Every row belongs to one group in each of 3 separate groupings. Each group adds its own fixed numbers to the row, and there is some noise. The rows also spread widely along 9 directions, which tell nothing about the answers.
Known rows, each followed by its group in each grouping:
[ 2.42 -2.31  4.34  3.96  2.82 -1.93  1.58  0.55 -4.16  2.58  2.44 -0.96
 -1.30 -1.27 -1.63  2.21  2.65 -0.06  5.10 -0.55 -1.15  2.87 -0.61 -0.82
 -2.21 -2.88 -0.43  1.33 -2.26 -1.29 -0.72 -0.17 -1.61  2.90 -1.14  1.93
  1.51 -3.10  0.60] : J745 (1) J957
[ 4.02 -1.20 -0.42  1.35  4.06 -0.89  2.42  1.88 -2.66  0.47  4.26 -0.66
 -1.65  1.26 -2.91  0.57  3.42  1.32  1.47  1.03  0.83  1.87 -2.62 -0.25
 -1.69 -1.99  1.49  0.41 -0.58  0.31 -2.43  1.22 -2.52  2.28 -2.54  2.17
 -0.52  1.15  0.70] : J488 (0) J839
[-0.21 -0.94 -0.08  1.00 -0.09  4.42 -1.23 -0.61 -2.28  0.40 -1.39 -2.01
  0.83 -1.29 -0.27  0.38  0.15  1.55 -2.18  0.29 -0.48  3.18 -0.80 -3.63
 -2.42 -1.07 -0.22  1.32  0.66  0.91 -2.29  1.06  1.09 -2.96  2.06  0.59
  1.63 -1.27 -2.62] : J80 (1) J957
[-0.42 -0.21  0.85  0.57  0.70  2.14 -1.59 -1.55 -0.04  0.19 -1.99 -2.47
  1.64 -1.38  0.99  0.90  0.06  0.46 -2.22 -0.22  0.41  3.22 -0.20 -3.03
 -2.67 -2.53 -0.65  2.85 -0.37  0.01 -0.82  0.40  1.93 -2.75  2.64 -1.32
  1.35 -1.43 -0.26] : J80 (0) J839
[ 0.89 -2.02  2.90  1.40 -0.69 -2.60  0.70  1.41 -3.95  1.71  0.07  1.91
  0.38  1.66  1.70  0.59  0.92 -3.83  4.29  0.45 -1.06  0.06  2.47 -0.63
  0.91 -0.11 -1.97 -3.67 -1.47  0.22  0.39  1.46  1.11  1.09  0.73  2.72
  1.46  0.45  2.52] : J745 (3) J977
[-0.05 -2.34  0.82 -1.52  0.60  0.55 -1.35  2.34  0.43 -0.11 -1.63  1.27
  1.30  2.02 -3.45  0.64  0.18  0.89 -0.57  1.05  0.02  0.20  0.77  0.43
 -0.37  1.16 -1.46 -3.26 -0.66 -1.89  0.40  1.46  0.27 -1.17 -0.86 -0.01
 -0.69 -0.66  1.70] : J488 (2) J977
[ 0.61 -0.94 -2.24  0.60  0.57 -0.77 -1.32  1.69  2.03  0.25  0.72  0.78
 -2.35  2.36 -3.83  1.09 -3.01  3.56  3.73 -1.51 -1.23 -1.88 -1.25 -4.19
  0.43 -1.41 -0.04 -1.89  0.69 -3.17  2.86  0.08 -3.04  2.80  0.58  1.75
 -1.90 -2.50  0.15] : J80 (3) J977
[-0.89 -0.69 -1.32  0.38  0.01  1.90 -1.73 -0.92  3.35 -1.16  1.64 -0.60
 -0.56  0.89 -1.77  2.23 -2.56  2.96 -1.27 -3.40  1.40  0.48 -2.71 -2.42
 -0.33 -0.52  0.45  0.54 -0.05 -0.86  2.59 -0.82  1.26 -0.77  2.02 -2.66
 -0.35 -0.32 -1.91] : J488 (2) J957
[ 1.92 -1.51 -2.01 -1.08  3.25 -0.03  0.33  2.00 -0.68  0.12 -0.32 -0.63
 -0.61  1.77 -2.86 -0.42  1.25  2.28 -1.73  2.89 -0.10  0.96 -1.37 -1.04
 -1.60 -0.36  0.88 -0.21  0.37 -0.57 -1.96  2.85 -2.12 -0.66 -1.44  0.73
 -1.34  2.32  0.84] : J488 (2) J839
[ 2.73 -1.27 -4.59  2.92  0.98  2.10  2.09  2.28 -5.00 -0.22  1.59 -0.11
 -0.98  2.06 -2.20 -0.96  1.07 -0.47  0.93  2.13 -0.65  1.15 -0.71 -2.21
 -1.50  1.23  1.04 -1.12  1.60  2.62 -2.75  3.39 -2.36  1.04 -0.15  5.16
  0.01  1.79 -1.49] : J488 (1) J839
[ 1.25 -1.60  6.51 -1.46  1.07  1.62 -1.97  0.18  0.15  0.76 -2.19 -1.27
  0.50 -1.64 -0.32  0.22  2.39  2.74 -0.67  1.27 -1.29  2.65  0.47  1.27
 -0.04 -3.17 -1.57 -0.12 -0.09 -2.21 -3.65 -1.82  2.33 -2.95 -1.04 -0.41
  0.34 -2.90  1.13] : J80 (3) J839
[-0.22 -0.28  3.69 -1.67  0.79 -2.52 -0.83  1.01  2.51 -0.21 -0.18  0.58
 -0.32  2.26 -0.66  0.42 -1.71  2.27  3.34 -1.42 -1.90 -1.61  1.24 -0.19
  2.18 -1.17 -0.92 -0.78  0.42 -4.36  1.07 -1.76 -0.34  1.36 -2.02 -0.33
 -3.55 -4.06  2.66] : J488 (0) J977
[ 1.13 -1.71  6.16 -1.06  0.32 -0.33  0.81  2.90 -2.12  0.92 -0.48  1.08
  2.13  0.51 -1.66 -2.28  2.71 -0.08  3.33  1.77 -3.34 -0.18  2.16  3.48
  2.73  0.94 -2.47 -2.65  0.77 -2.59 -2.96 -0.63  0.57  0.41 -3.44  2.40
 -1.58 -4.44  2.53] : J488 (0) J957
[ 1.89 -1.49  4.17 -1.07  3.35 -4.19  1.58 -0.10 -2.60  1.22  0.86 -1.13
  1.24  0.84  1.30  1.39  2.88 -0.57  0.52  1.84  0.09  1.01 -0.07  1.15
 -0.74 -1.87  0.04  0.10 -1.85 -1.39 -2.26  1.01 -0.17 -0.51 -1.93 -0.63
 -0.32  1.59  1.78] : J488 (1) J957
[ 2.41 -1.53 -1.24  0.48  1.37  0.32 -0.62  1.53  0.29 -0.58  3.04  0.23
 -2.31  1.83 -2.82  1.85  0.65  2.50  0.86 -0.67  1.16  0.42 -2.43 -0.91
 -0.05 -1.22  0.89 -2.15  0.09 -0.91 -0.02  0.13 -0.52  0.68 -0.61  0.31
 -0.35  1.76 -0.11] : J488 (3) J839
[-1.66 -2.56 -0.04  3.98 -2.53  1.51 -0.11  2.53 -3.15  1.50 -1.14  1.36
  3.23 -0.18 -3.52 -0.98  0.06 -2.71  2.66  0.48 -1.85  0.46  1.20 -0.37
 -0.88  2.97 -3.71 -2.32  0.45  0.39  2.00  2.02 -0.03  1.06  1.36  2.82
  1.54 -4.01 -0.02] : J80 (2) J957
[ 0.12 -1.73 -1.46  3.96 -2.21 -1.20  0.71  0.64 -1.33  0.78  2.87  0.72
  2.17  1.51 -1.89  0.49  1.12 -3.15  1.20 -0.52  2.35  0.50 -1.11  1.17
 -1.08  1.00 -2.28 -2.46 -0.57  1.54  3.52  0.45  0.73  1.19  0.72  0.23
  2.24 -0.08  0.38] : J80 (3) J839
[ 0.68 -1.49  2.83 -3.65  2.15 -2.63 -1.41  1.45  2.09 -0.12 -1.04  0.49
 -1.42  2.54 -0.60  1.90 -1.07  2.38  2.00  0.13 -0.59 -1.09  0.94 -1.11
  1.22 -1.78 -0.75 -2.00 -1.14 -4.17  0.37 -0.65 -0.48  0.25 -1.77 -0.88
 -2.47 -1.25  3.84] : J745 (0) J977
[ 1.83  1.13 -3.12  3.41 -2.02  1.34  3.15  1.05 -1.55 -1.42  6.66  1.00
 -1.68  2.50 -2.26 -2.45 -0.30 -0.02  2.60 -1.61  0.36 -0.80 -3.11 -0.69
  2.61  1.83  0.86 -0.78  2.78  2.81  0.52 -0.62 -0.41  3.27 -1.36  3.54
 -1.72  0.22 -4.26] : J80 (2) J957
[ 2.39 -0.72  3.75  1.42  3.44 -1.70  1.56 -0.39 -0.86  1.57  1.46 -1.62
 -0.42 -0.78 -2.10 -0.15  3.31  1.17  0.97  1.52 -0.08  3.23 -0.94  1.54
 -2.07 -3.22 -0.38  2.51 -0.69 -1.19 -1.64 -0.61 -0.61  0.98 -2.78 -0.27
 -0.43 -1.92  1.34] : J745 (2) J839
[-0.64  1.73 -0.09 -1.76 -0.21  1.65 -0.27 -2.59  2.33 -1.45  0.11 -2.73
  0.30  0.93  1.50 -0.81 -2.28  4.16 -3.49 -0.99 -0.09  0.39 -1.52 -1.48
  0.13 -1.14  0.99  2.80  2.26 -0.23 -1.74 -0.98  1.53 -2.72 -0.62 -1.96
 -2.91 -0.76 -2.72] : J488 (1) J957
[-2.21 -1.39  1.44  2.11 -0.73  0.35 -1.42 -0.41  1.76  1.16 -1.67 -1.41
  2.20 -0.40 -3.56  1.79 -0.38  0.83 -0.28 -1.12  0.94  2.43  0.32 -0.64
 -3.82 -0.62 -2.52  1.14 -0.97 -1.63  4.27 -0.85  0.26 -0.61  0.54 -2.95
  1.14 -5.88  0.68] : J745 (1) J977
[ 0.97 -2.04  1.47  0.78  0.25  1.07 -2.10  2.46  2.18 -0.50  2.02  1.76
 -2.23  1.47 -4.75  1.99 -1.62  3.14  3.82 -2.85 -0.06 -0.36 -1.22 -2.20
  1.00 -1.23 -0.86 -2.50 -0.50 -3.09  2.38 -1.77 -0.62  1.50 -0.61  1.03
 -0.68 -3.14  0.28] : J80 (2) J977
[-0.88 -2.17 -1.86  2.38 -0.63  0.50 -0.53  2.29 -1.23  0.98 -0.05  0.82
  1.34  1.52 -4.08 -0.10 -0.62  0.09  2.15  0.20 -0.69  0.03  0.03 -1.82
 -1.67  1.47 -1.69 -1.98  0.32 -0.08  2.97  2.26 -1.62  1.51  0.81  1.99
  0.28 -2.28  0.25] : J488 (3) J977

New rows, each followed by its group in each grouping:
[ 0.22  0.81  1.25  1.96  0.33 -1.75  1.12 -1.65 -1.61  0.61  0.58 -1.21
  0.02  0.14  2.75 -0.01 -0.03 -1.59  1.94 -0.33 -0.78  1.54  0.51 -1.50
 -0.73 -2.36 -0.65  2.61 -0.40 -0.27  0.02 -0.40  0.41  1.00  0.86  0.12
 -0.06 -1.64  1.32] : J745 (0) J839
[ 2.24 -4.31 -1.18 -2.74  3.53  1.95 -2.03  3.85 -1.14 -0.40  0.37  1.34
 -1.28  2.19 -4.07  2.70  1.56  2.91 -0.77  0.97  0.37  0.95 -2.09 -1.85
 -0.21  0.31  0.79 -4.52 -1.45 -1.77 -2.41  3.09 -1.10 -1.35 -0.45  1.33
  0.64  4.25  0.73] : J488 (2) J957
[ 0.74 -0.25  3.82  3.31  0.58 -1.50  0.86 -2.69 -1.28  1.41  1.43 -2.17
  0.71 -1.10  1.46  1.74  1.40 -1.37  0.82 -1.26  1.00  3.27  0.12  0.53
 -2.44 -2.99 -0.96  2.88 -1.47 -0.15  0.39 -1.74  1.78 -0.44  0.50 -1.91
  1.39 -2.52  0.86] : J745 (1) J839
[ 1.12  0.39 -0.82 -0.91 -0.44  1.33  0.60 -0.31 -0.11 -1.44  0.60 -1.06
  0.93  1.98  0.04 -1.31  0.59  1.26 -3.22  1.17  0.80  0.94 -0.78  1.07
 -0.38  0.57  0.38 -0.08  2.17  1.05 -2.71  0.29  1.17 -2.25 -1.44 -0.55
 -1.78  1.07 -0.96] : J488 (1) J839
[-1.37  1.74  2.81  1.41  0.16 -3.41  2.13 -2.52 -1.64  1.77 -1.43 -2.59
  2.45 -0.73  3.46 -2.67  0.08 -0.76  0.30  1.68 -2.73  0.01  0.39 -0.40
 -0.13 -2.09 -1.53  4.02  1.43  0.16 -0.53  0.09  0.08  0.28  0.49  0.22
 -1.51 -3.07 -0.62] : J80 (3) J957
[-1.80 -0.44 -2.33  1.04 -3.33  2.82 -1.12  0.16  2.08 -1.13  1.05  0.18
  1.95  2.25 -3.52  0.13 -2.11  1.21 -1.87 -1.71  2.07 -0.02 -0.78 -0.25
 -0.87  2.33 -1.19 -1.72  1.53  0.70  2.91  0.00  1.45 -1.53  0.06 -1.31
 -0.73 -2.44 -1.92] : J488 (1) J977
[-1.81 -1.23 -3.73  1.56 -2.46  2.52 -1.14 -0.29 -0.08  0.06 -1.43 -0.86
  3.77  0.90 -1.60  0.06 -0.25 -0.80 -3.70  0.86  1.66  1.66 -0.24 -0.63
 -2.38  2.42 -1.86 -1.27  0.66  1.82  2.02  2.36  1.98 -2.72  2.38 -1.17
  1.63  0.25 -0.79] : J488 (3) J839
[ 0.01  0.49  0.68 -2.91 -0.17  1.01  0.90 -0.99  0.36 -1.52  0.89 -1.29
  2.11  1.79  1.69 -1.54  1.42  0.49 -5.58  1.22  1.82  1.38 -1.28  1.93
  0.79  1.23  0.32 -0.27  0.54  1.97 -2.69  0.72  3.48 -3.98 -0.96 -2.56
 -1.04  3.55 -1.46] : J488 (2) J957
[ 3.25 -0.59  0.90  0.34  3.13  3.13  0.71  1.93 -5.21  0.56 -0.21 -0.67
 -2.00  0.26 -0.39 -0.74  2.20  1.31  1.20  1.57 -2.05  3.47 -0.14 -4.98
 -1.21 -3.11  1.30  0.59  0.42  0.37 -6.10  2.69 -1.46  0.34 -0.17  5.08
  0.25  0.65 -0.79] : J80 (0) J977
[ 1.79 -1.36 -1.28 -1.95  2.34 -1.34 -2.23  1.82  1.58 -0.52  0.61  1.41
 -4.80  3.28 -1.44  2.68 -3.30  4.33  2.92 -1.48 -0.83 -2.28 -1.56 -5.59
  1.64 -2.57  0.93 -2.67 -0.39 -3.46  0.87  0.70 -2.48  1.62  0.78  1.65
 -2.22  1.21  0.81] : J80 (3) J977
[ 1.06 -2.74  2.79  0.68  0.32 -2.38  1.15  0.64 -3.36  0.86  0.90  0.43
  3.23  1.40 -0.10  2.05  3.70 -4.04 -0.56  1.18  2.40  2.11  1.22  2.16
 -2.20  0.81 -1.73 -2.98 -2.88  0.53 -0.11  2.09  1.58 -1.56 -0.71 -1.13
  2.52  1.78  2.15] : J488 (1) J977
[ 0.14 -2.66  1.47  2.98  0.30  1.06  0.94  2.22 -2.15  1.41  2.13 -0.02
  3.32 -0.10 -4.84 -0.15  3.04 -1.05  1.48  0.11  0.32  1.91 -0.45  1.88
 -1.62  1.31 -2.01 -1.32 -0.47 -0.04  0.77  0.75 -0.13  1.35 -1.48  0.67
  1.66 -3.55  0.46] : J488 (0) J957
[-0.61  0.13 -1.24 -0.49 -0.67  0.43  1.65  0.55 -1.75  0.37 -0.54 -1.13
  3.11  1.17 -1.31 -3.53  1.57  0.25 -2.74  3.71 -0.69 -0.19 -0.63  0.87
 -0.11  1.73 -1.20 -0.93  2.10  1.64 -1.18  2.09 -0.37 -1.09 -1.24  1.19
 -1.07 -0.04 -1.31] : J80 (3) J957
[ 0.07 -0.22 -3.37  1.69 -0.05 -3.10  1.53 -1.23 -1.50 -0.11  2.28 -0.46
  0.90  1.90  0.69  1.97 -0.87 -1.77 -0.62 -0.81  2.31 -0.24 -2.04 -2.54
 -1.77  0.19 -0.03  0.24 -1.20  1.41  2.92  2.02 -0.67  0.30  1.53 -1.20
  0.85  2.75 -0.82] : J80 (1) J957
[ 0.05  0.84  3.11 -1.50 -1.14 -1.34  0.28 -2.32  0.84 -1.33  0.66 -1.10
  1.05  1.92  3.74  0.67 -0.36 -0.69 -1.96 -1.14  1.80  0.45  0.47  0.10
  0.61 -1.28 -0.69 -0.17 -0.70  0.32 -0.57 -1.60  3.47 -2.98 -0.18 -2.34
 -0.83  0.46  0.16] : J80 (1) J977
[ 1.00 -1.39 -3.31  0.26 -1.86 -0.83 -0.88  1.06 -0.61 -1.21  1.41  2.26
 -1.51  3.73  1.37  1.40 -2.13 -1.80  1.70 -1.11  0.85 -1.99 -0.48 -2.31
  2.70  0.99 -0.42 -5.02  0.01  0.32  0.93  0.78  1.07 -0.28  2.58  1.99
  0.51  3.66  0.40] : J80 (3) J839
[-0.66 -2.39 -0.45  3.16 -2.35 -1.71 -1.68  1.18  0.93  0.48  1.25  1.93
 -0.28  1.53 -2.00  2.74 -2.23 -1.22  4.44 -2.90  0.49 -1.67 -0.47 -0.90
  0.89  0.02 -2.66 -3.61 -0.58 -1.96  5.38 -0.99  0.29  1.58  2.63  0.30
  1.32 -2.33  1.45] : J80 (3) J839
[ 1.21  0.74  1.63 -0.50  1.85 -4.61  2.53 -1.52 -2.06  0.38  1.28 -0.47
  0.13  2.31  3.47  0.21  1.43 -2.89 -0.70  1.65  1.45  0.99  0.40  0.21
 -0.66 -1.25  0.03  0.93 -1.49  1.61 -0.74  1.69  0.86 -0.14 -1.08 -0.78
 -0.45  3.71  1.60] : J745 (2) J977
[-0.32  0.86  3.03 -1.10  0.30 -5.54  1.32 -2.15 -0.45  0.39 -2.79 -1.74
  2.45  1.04  5.05  0.12 -0.04 -2.53 -1.05  2.30 -0.12 -0.41  2.28  1.37
 -0.44 -1.58 -1.87  1.69 -0.40 -1.10 -0.56  0.36  1.12 -2.10  0.10 -1.77
 -1.35  0.08  2.98] : J80 (1) J839
[-2.31 -1.36  1.20 -0.93  0.42 -3.20 -2.15 -1.47  2.71  0.84 -2.32 -0.88
  1.34  1.18  0.93  3.63 -2.52  0.22 -0.82 -1.73  1.30 -0.45  0.35 -2.55
 -1.51 -1.78 -1.71 -0.32 -1.96 -2.75  4.43  0.69  1.29 -1.26  2.75 -4.04
  0.31 -0.38  2.46] : J488 (3) J977
[-2.00 -1.60  0.28  1.79 -1.95 -2.86 -0.27  0.03  2.38  0.67  2.09  0.22
  2.88  1.72 -3.09  1.57 -0.60 -0.85  0.34 -1.68  2.91 -0.69 -0.55  2.03
 -1.14  1.31 -2.34 -1.86 -1.41 -0.78  6.33 -0.65  0.72  0.82 -0.25 -3.71
  0.48 -2.36  1.35] : J488 (3) J977
[ 2.28  1.45  5.80 -0.45  1.00  0.92  0.70 -1.02 -2.43  0.18 -0.21 -0.85
 -2.22 -0.33  4.71 -1.95  0.50  0.26  2.74 -0.23 -3.63  1.98  1.91 -0.99
  2.62 -3.71  0.42  2.43  1.71 -1.20 -6.15 -1.87  2.48 -0.63 -1.01  2.92
 -1.40 -2.80  0.91] : J745 (0) J839
[ 2.74 -0.99 -3.19  2.90  1.86  3.11  1.55  2.28 -5.50  0.42  1.30 -0.34
 -1.40  1.02 -1.44 -1.38  1.29  0.09  1.91  1.56 -2.20  2.32 -0.35 -3.95
 -1.50 -0.50  1.49  0.07  1.72  2.13 -3.93  3.37 -1.88  1.33  0.61  5.77
  0.33  0.98 -1.26] : J488 (0) J839
[ 0.38 -1.60  2.10 -0.50  0.59 -3.81  0.29  2.10 -0.40  1.05  0.20  1.43
  0.26  2.03 -1.46 -0.38  0.15  0.23  3.95  1.32 -2.12 -2.03  0.68  1.26
  1.84  0.73 -2.25 -3.29  0.15 -2.50  1.20  0.09 -1.26  2.20 -1.74  1.51
 -1.58 -2.11  2.51] : J745 (3) J957
[ 0.68  0.77  6.44 -0.81 -1.79 -0.42  0.16 -1.26 -2.27  0.30 -0.47  0.46
  0.24  0.77  5.08 -0.70  0.43 -1.78  1.90 -0.79 -1.48  0.58  2.55 -0.28
  3.14 -2.29 -1.49 -1.26  0.68  0.08 -3.25 -1.39  4.37 -1.72  0.76  1.32
 -0.06 -0.87  0.41] : J80 (3) J977
